Every row belongs to one group in each of 4 separate groupings. Each group adds its own fixed numbers to the row, and there is some noise. The rows also spread widely along 10 directions, which tell nothing about the answers.
Some rows, each with its group in each grouping after it:
[2.154 -2.613 -4.229 -3.696 -3.295 1.200 -0.960 -2.206 0.295 1.981 -0.435 2.008 -1.300 -1.689 5.747 0.392 0.866 3.411 -1.369 3.319]
sop rif k_654 k_504
[-2.881 -1.019 1.380 -1.138 1.147 1.365 3.498 -1.107 0.792 -0.497 0.173 1.805 -0.056 -3.712 -0.969 1.439 -1.799 -1.347 -0.178 -1.823]
fasa Koges k_930 k_504
[-1.714 -0.346 -0.442 1.197 -1.347 2.472 -0.442 1.251 -1.681 -0.929 -1.520 -0.630 0.352 1.870 -0.194 1.036 0.308 -1.528 -0.659 -2.859]
naru Siseg k_971 k_477
[3.167 0.059 0.692 0.784 0.032 -0.186 0.893 3.423 -1.196 -0.207 -2.493 -0.612 -3.633 2.686 -0.340 -2.625 0.850 0.361 -1.201 0.302]
sula rif k_468 k_533
[2.141 0.252 0.189 2.266 -0.136 2.334 1.536 2.720 -0.666 1.430 -2.530 -0.379 2.713 0.282 0.873 3.047 -3.495 -1.975 -0.074 1.791]
naru Siseg k_311 k_477
[1.940 -0.443 -0.410 2.047 2.779 -0.629 0.401 -1.359 -1.587 1.179 -1.921 -0.319 2.819 -2.217 -0.311 2.276 -1.536 -0.355 1.510 2.579]
sop Koges k_930 k_533
[0.938 -1.021 1.600 -0.256 2.534 -2.898 1.813 -0.599 1.138 1.367 -2.759 -2.959 -2.797 -0.804 -0.536 -3.597 -1.454 2.766 0.297 -0.613]
fasa rif k_654 k_533
[-0.651 0.081 0.238 -0.413 1.219 -0.647 -1.237 4.123 2.539 0.051 -1.165 -2.740 -0.491 0.917 -1.085 -1.699 4.580 0.077 1.866 -1.117]
sula Koges k_971 k_477
[-0.786 1.166 1.624 0.608 1.206 1.610 1.651 2.653 -1.066 -0.917 1.015 -2.542 -2.869 1.975 1.253 -3.380 1.592 0.573 -2.759 -0.197]
Bovus Koges k_311 k_533
[0.622 -0.339 -0.940 -0.439 1.861 3.331 -0.674 -1.016 -6.372 -1.828 2.409 2.292 1.346 0.491 3.825 1.456 3.584 -3.261 -2.229 2.417]
Bovus Siseg k_468 k_533
[1.443 -1.221 3.812 -1.949 1.435 -0.424 5.600 -2.107 -2.252 -0.350 1.935 2.688 -2.982 1.216 0.081 -4.213 2.383 0.636 -3.820 1.210]
sop rif k_971 k_533
[-0.432 -0.242 -1.468 -2.233 -0.257 1.481 -0.293 -2.977 -0.412 -0.657 -0.358 -2.194 -3.152 -0.189 1.417 -3.575 2.278 5.346 -2.796 -0.878]
Bovus rif k_930 k_477
[-5.536 -1.126 -0.315 -0.581 1.626 -1.405 -1.475 -5.023 -0.928 -1.142 -1.078 0.051 0.547 -3.728 -0.013 1.348 -0.578 0.471 2.576 -4.694]
fasa Koges k_468 k_477
[-1.687 3.019 -1.358 -0.048 0.445 3.056 -2.298 0.699 -0.446 -0.291 0.579 -4.602 0.739 0.027 -0.201 -2.541 2.241 3.016 -0.495 -0.247]
sula rif k_311 k_533
[-5.211 0.924 2.674 -0.440 -0.276 1.507 1.269 1.927 2.490 -0.470 2.384 -0.312 -0.150 -0.246 -2.077 -0.227 1.255 -2.481 0.893 -3.391]
naru Siseg k_311 k_533
[-1.539 2.881 3.363 -0.114 1.808 2.810 3.659 -1.117 -1.575 -1.076 -0.699 -1.378 -1.130 -1.426 -4.416 -3.615 -2.750 3.095 -2.500 -3.311]
sula Siseg k_311 k_504
[-4.031 0.748 3.773 -2.592 0.836 0.610 5.235 2.884 3.559 0.576 1.231 -0.029 -1.907 -2.270 0.584 -3.347 -1.043 -0.027 -0.434 -3.079]
naru Koges k_971 k_533
[-2.964 2.097 -1.630 -0.703 -1.105 4.735 -1.113 2.494 1.746 0.292 0.663 -3.772 0.399 -0.146 0.510 -0.701 2.043 1.649 -0.784 -1.274]
naru rif k_311 k_477
[-1.145 0.502 1.382 3.002 1.796 0.341 0.776 -1.250 -3.962 -0.700 -2.376 -2.731 -1.817 0.724 0.908 -2.019 -3.255 -0.002 -1.832 -1.842]
naru rif k_468 k_533
[-5.396 -3.746 3.737 -1.199 -1.173 -0.874 2.793 -1.261 0.842 -1.290 3.562 3.129 -3.429 1.017 0.279 0.154 1.036 -3.968 -1.166 -2.180]
naru Siseg k_654 k_504
[-1.888 -0.138 -0.608 0.267 -0.822 2.360 0.647 -1.809 -3.093 -1.625 1.253 1.848 0.132 -0.440 0.797 1.856 -0.794 -1.143 -2.256 -0.166]
sula Koges k_930 k_533
[0.394 1.638 -2.237 -0.105 4.216 -0.181 -2.116 -1.812 -2.730 -0.121 -1.995 -3.478 3.034 -2.100 3.089 -1.220 1.369 1.799 1.219 0.631]
naru Siseg k_311 k_533
[4.388 -0.914 1.002 4.076 -5.079 1.603 -0.891 1.604 0.880 2.219 -2.854 -2.642 -1.926 5.931 -4.457 -0.986 -0.991 4.153 -2.113 3.455]
naru Siseg k_930 k_533
[-3.151 0.764 1.301 -0.981 -1.765 5.055 1.833 2.071 0.752 0.205 2.584 -1.254 0.683 1.239 0.708 -1.384 2.148 0.482 -2.470 -0.131]
naru Siseg k_971 k_477
[0.075 0.108 2.082 -2.787 -0.928 3.512 5.034 -3.157 -1.421 0.241 -0.229 3.920 -1.350 -2.661 -1.494 -1.624 -3.350 3.418 -3.388 -1.211]
fasa Siseg k_468 k_504
[0.457 -1.740 1.467 1.214 -3.308 2.375 1.480 -0.429 -0.782 0.453 0.624 1.877 -1.064 2.061 -1.553 0.975 -0.200 -1.402 -2.615 1.071]
sop rif k_971 k_504
[0.506 0.164 -0.837 -0.721 0.718 2.722 0.287 -0.377 -1.283 0.647 1.158 0.309 2.696 -0.847 1.097 0.954 2.180 0.054 -0.419 2.754]
naru Siseg k_930 k_533
[-1.428 1.888 -1.402 0.830 1.017 2.857 -0.497 3.015 0.558 0.070 -2.529 -2.923 0.450 -1.492 -0.572 -0.233 -1.257 -0.111 1.371 -2.726]
naru Siseg k_930 k_533
[1.521 -2.289 1.022 -1.269 3.017 -3.785 2.096 -0.244 2.495 1.978 -2.251 1.852 -0.319 -4.029 -1.371 1.382 -0.543 -0.774 3.670 -0.242]
sop Koges k_654 k_504

New rows, each followed by its group in each grouping:
[-2.868 -0.335 -0.796 -1.764 0.215 2.746 0.503 -3.194 -3.459 -2.895 2.503 2.189 0.250 -0.233 1.007 0.209 3.193 -0.242 -2.436 -1.010]
sula Siseg k_930 k_477
[-1.715 0.305 4.635 0.996 1.498 1.814 4.111 3.583 -0.288 -0.946 1.200 -3.094 -3.817 3.096 0.093 -4.725 1.184 -1.060 -4.070 -1.063]
Bovus rif k_971 k_477
[4.034 1.492 0.593 0.258 7.427 -4.274 0.592 1.747 -2.390 -0.816 -5.836 -4.208 -1.558 -0.812 -0.795 -5.632 2.112 1.402 1.672 -2.271]
sula rif k_971 k_533
[-1.716 -0.422 -0.917 -1.597 1.838 0.441 1.386 -5.179 -4.794 -1.387 -0.614 2.105 -1.479 -3.028 3.576 -1.236 -1.905 1.988 -1.411 -2.142]
sop Koges k_468 k_533
[2.984 1.773 -0.352 -0.923 4.319 1.908 1.553 0.445 -2.271 1.271 -0.636 -0.307 1.156 -2.285 -0.273 -1.690 2.256 2.318 0.149 2.157]
sop Koges k_468 k_533
[1.620 -0.651 -1.804 -2.236 -0.722 1.294 0.123 -0.027 -0.894 -0.201 0.444 3.176 1.407 -1.136 1.424 1.757 2.039 -0.441 0.140 2.254]
sula Siseg k_930 k_533
[-1.519 1.306 -0.528 -0.392 0.605 4.833 3.051 4.899 -2.109 -1.055 -0.172 -0.833 -3.603 -0.639 3.793 -2.151 -1.108 -0.634 -2.973 -1.196]
sop Koges k_468 k_504
[0.824 -0.839 1.331 0.488 -1.344 1.719 1.364 1.333 2.002 2.295 -0.993 -0.852 0.283 0.410 -1.130 0.160 -0.630 1.186 -0.343 2.287]
fasa rif k_468 k_477
[-0.798 0.743 -0.981 1.993 0.080 2.783 0.266 3.546 -2.522 -1.361 -0.808 -0.892 -1.349 2.515 1.966 0.944 0.080 -2.932 -1.683 -1.243]
naru Koges k_311 k_533
[-1.168 0.395 1.411 1.492 0.186 1.899 0.875 2.797 -0.031 0.678 -0.158 -0.745 2.073 0.761 -0.813 0.862 -0.122 -2.768 0.608 -0.445]
naru Siseg k_971 k_533
[1.298 -0.375 4.247 1.580 1.116 -2.447 1.518 3.163 0.417 -0.248 -1.585 -2.033 -2.916 3.835 -3.263 -4.318 1.934 -0.107 -0.274 -0.598]
sula Siseg k_971 k_533
[-2.616 -3.025 3.760 -0.517 -2.587 -4.038 2.295 1.840 4.394 1.013 0.513 0.808 -3.100 0.548 1.220 -1.150 -3.143 -1.498 0.883 -0.163]
sula Siseg k_654 k_533
[-2.914 -1.485 0.984 -0.289 0.981 -0.204 0.370 3.012 2.041 0.035 0.126 -1.625 -1.688 -0.512 1.066 -0.864 2.033 -1.530 1.524 -0.335]
fasa Koges k_468 k_504
[-0.726 -1.329 -1.884 1.169 -1.421 0.256 -3.657 -0.712 -0.933 0.020 -0.571 -0.594 0.862 0.207 1.626 1.597 1.000 -0.788 0.943 1.771]
sula rif k_468 k_504
[-0.625 0.054 2.771 -1.346 2.893 1.748 5.289 -0.933 -2.340 -1.085 -0.210 1.643 -2.522 -1.760 -1.509 -2.199 0.034 0.550 -2.374 -1.719]
fasa Koges k_468 k_504
[-0.993 -0.086 -0.099 1.359 0.019 0.182 -2.289 -1.307 -0.170 0.881 -1.085 -2.349 1.590 -0.338 -0.778 0.478 -0.186 1.747 1.094 0.647]
sula rif k_468 k_477
[-1.268 -0.289 0.351 0.748 1.678 -0.715 0.792 1.283 -1.664 -1.015 -1.235 -0.185 -1.884 -0.218 0.356 -0.102 -1.141 -1.856 -0.170 -2.267]
sula Koges k_654 k_533
[-0.532 -0.992 -0.619 1.666 -5.619 2.099 -3.192 1.938 3.219 2.125 -1.093 -1.511 -0.199 1.467 -1.944 1.489 -1.480 1.554 0.430 1.400]
sula rif k_468 k_504
[-0.920 -0.549 5.655 1.830 4.311 -3.205 3.986 0.260 1.709 1.044 -1.340 -2.780 -2.333 -0.975 -3.477 -4.149 -1.045 1.921 1.420 -1.134]
sop Koges k_468 k_477
[-1.153 0.312 1.840 1.587 1.624 -0.766 2.128 0.264 -0.996 -0.696 -1.114 -1.248 -1.430 0.706 0.659 -1.219 -2.456 -1.673 -0.970 -1.361]
naru rif k_311 k_533
[3.389 -0.415 0.265 0.213 -1.487 2.772 1.141 3.928 -1.833 0.220 1.068 2.299 0.348 3.728 -0.085 1.026 3.497 -2.128 -2.432 3.427]
sula Koges k_971 k_533
[-2.264 0.161 -0.414 -2.484 -0.647 1.230 -0.125 0.158 1.258 0.604 2.328 -0.692 -0.555 -1.210 1.273 -1.185 1.359 1.258 -0.744 0.633]
sula rif k_654 k_533
[-4.321 -1.019 -0.373 2.135 0.993 1.944 -0.265 -2.221 -5.629 -3.187 0.666 0.141 -1.074 0.652 4.147 1.229 -0.598 -3.354 -2.414 -1.647]
naru Koges k_468 k_504
[-2.684 -0.537 3.251 3.353 0.406 0.974 1.924 1.713 -0.289 -0.039 0.329 -3.389 -0.566 2.982 -0.934 -1.577 0.014 -0.746 -2.018 -0.296]
naru Koges k_971 k_477
[-4.197 -2.952 1.828 1.979 -1.596 -1.520 -1.670 -4.713 -1.894 -0.350 3.720 2.789 2.913 0.284 1.140 4.040 -0.487 -4.461 0.468 2.409]
sula rif k_468 k_533
[0.838 0.905 -0.121 -0.953 2.432 2.179 2.237 -0.267 -3.833 -0.765 -1.249 -1.240 -1.426 -0.177 0.365 -2.484 0.825 1.359 -2.329 -0.960]
fasa Siseg k_654 k_533
[-2.038 1.260 0.031 2.343 2.011 -1.820 -2.198 2.275 0.765 -0.044 -4.135 -4.585 0.659 -1.104 -1.456 -1.212 -1.795 0.098 2.982 -3.897]
sula Koges k_971 k_533
[-1.895 -1.042 1.715 1.583 -0.376 -0.461 -0.159 -2.954 1.117 1.131 -0.888 -1.573 -0.978 -0.464 -5.171 -0.032 -1.131 2.163 0.786 -2.636]
sop rif k_654 k_477
[-1.075 -1.599 0.460 1.585 -0.446 -0.933 -0.376 0.384 -0.672 -0.712 -1.276 0.775 -2.708 2.223 -2.396 1.691 0.164 -3.649 0.424 -3.279]
naru rif k_654 k_533
[-0.881 -2.038 0.997 -2.828 -1.141 -1.807 1.763 -0.884 1.611 0.483 0.163 2.170 -2.466 0.113 1.829 -1.975 0.984 0.176 -0.316 -1.189]
naru rif k_971 k_533
[2.640 -0.355 1.641 1.646 1.199 -1.701 0.799 4.024 -0.525 -0.734 -5.358 -0.603 -2.938 1.281 -2.313 -1.062 -1.100 -0.960 1.510 -2.698]
sula Siseg k_468 k_477
[0.709 0.599 -0.643 -1.924 -0.834 1.424 0.204 0.797 1.588 1.178 -1.583 0.689 1.040 -1.498 -2.026 0.051 0.890 2.698 0.437 -1.046]
sula Koges k_971 k_477
[-0.761 0.686 3.624 -1.976 1.836 0.408 3.683 1.390 2.342 1.068 0.996 -0.361 -1.244 -2.315 -1.687 -3.322 -0.075 1.568 -0.287 0.723]
sula rif k_468 k_504
[-3.211 0.338 0.419 -3.666 3.305 -1.341 -0.068 0.287 2.204 -0.390 0.674 -1.694 1.461 -4.255 2.546 -3.202 2.989 0.950 2.469 -1.082]
sula Siseg k_971 k_504
[6.642 0.388 -0.221 -0.349 2.985 1.221 0.290 -2.280 -1.439 2.571 -0.950 0.397 3.667 -1.455 -2.179 1.317 2.173 2.214 -0.581 5.547]
Bovus rif k_311 k_504
[1.854 -2.906 -0.498 0.737 -4.782 -1.118 -0.966 2.726 1.788 0.452 -4.970 1.533 -3.486 3.379 -0.536 1.081 -1.511 -0.992 0.515 -2.575]
naru Siseg k_971 k_504
[-5.159 0.038 4.720 4.679 0.329 2.127 0.892 0.905 1.220 1.516 3.024 -5.456 1.430 0.542 -0.563 -1.581 -1.883 0.846 -0.912 2.800]
sop Koges k_468 k_477
[0.866 -1.359 1.433 -1.085 0.732 -0.737 0.773 -1.573 0.574 -0.319 -0.137 0.544 -1.299 1.366 -3.961 -0.241 4.777 0.454 -0.020 -0.771]
fasa rif k_311 k_477
[-4.299 -1.173 0.499 -0.619 -4.477 3.799 1.892 -3.211 1.282 0.906 1.881 1.710 0.071 -2.446 0.442 1.613 -4.462 2.055 -2.319 0.280]
sop Koges k_930 k_504
[-1.021 1.660 0.572 -3.727 3.514 0.364 2.211 0.610 1.648 0.381 -0.960 -3.455 -3.559 -2.370 -1.653 -5.750 2.638 3.992 -0.116 -3.591]
fasa rif k_654 k_533
[-2.944 -2.747 -1.076 2.277 -4.386 3.079 -2.355 -8.029 -4.477 -1.497 2.860 2.143 0.234 2.095 -0.640 3.447 0.815 0.230 -3.573 1.248]
sop rif k_930 k_504
[2.351 0.033 -1.510 -1.989 2.554 1.628 2.288 -1.028 -4.626 -1.506 -1.640 2.052 -2.063 -1.123 1.587 -0.433 0.283 -0.020 -2.843 -0.559]
sula rif k_654 k_504
[-2.926 -3.086 3.102 3.417 -4.963 -0.324 -2.502 -1.504 3.388 2.803 2.021 -1.425 1.492 2.902 -2.198 1.477 -0.270 0.253 0.802 3.734]
naru Siseg k_468 k_504
[1.965 0.724 -0.633 0.049 0.153 2.299 -0.739 -0.300 -0.639 0.450 -0.764 0.505 1.711 -0.538 -3.766 1.571 2.537 1.180 -0.055 1.134]
sula Koges k_311 k_504
[-0.848 -0.365 0.553 3.529 0.859 1.335 -0.675 3.333 -1.167 -0.228 -1.212 -3.176 -0.541 2.606 0.414 0.284 1.305 -1.652 -0.202 0.421]
naru Koges k_468 k_477
[-2.870 -1.307 1.935 -3.244 0.775 -2.490 1.995 2.582 5.026 1.286 0.150 0.016 -2.604 -2.781 1.619 -2.569 0.549 -0.440 2.706 -1.715]
fasa rif k_468 k_533
[-2.606 -0.845 3.410 0.368 2.526 -1.877 1.218 3.235 2.457 -0.118 1.656 -2.328 0.179 0.602 -0.330 -1.799 3.938 -1.862 1.316 0.393]
sula Koges k_971 k_477
[-2.940 -0.447 2.454 -1.189 -1.566 -0.531 1.130 -2.171 4.001 2.734 1.877 -1.068 2.433 -2.591 2.214 -1.315 -3.138 3.099 0.511 2.508]
naru Siseg k_311 k_533
[1.168 -1.461 -0.116 0.104 -3.671 0.653 -0.067 -4.521 -0.171 1.816 -1.585 1.203 0.363 -1.236 0.233 0.118 -4.667 5.399 -2.054 2.711]
sula Koges k_468 k_504
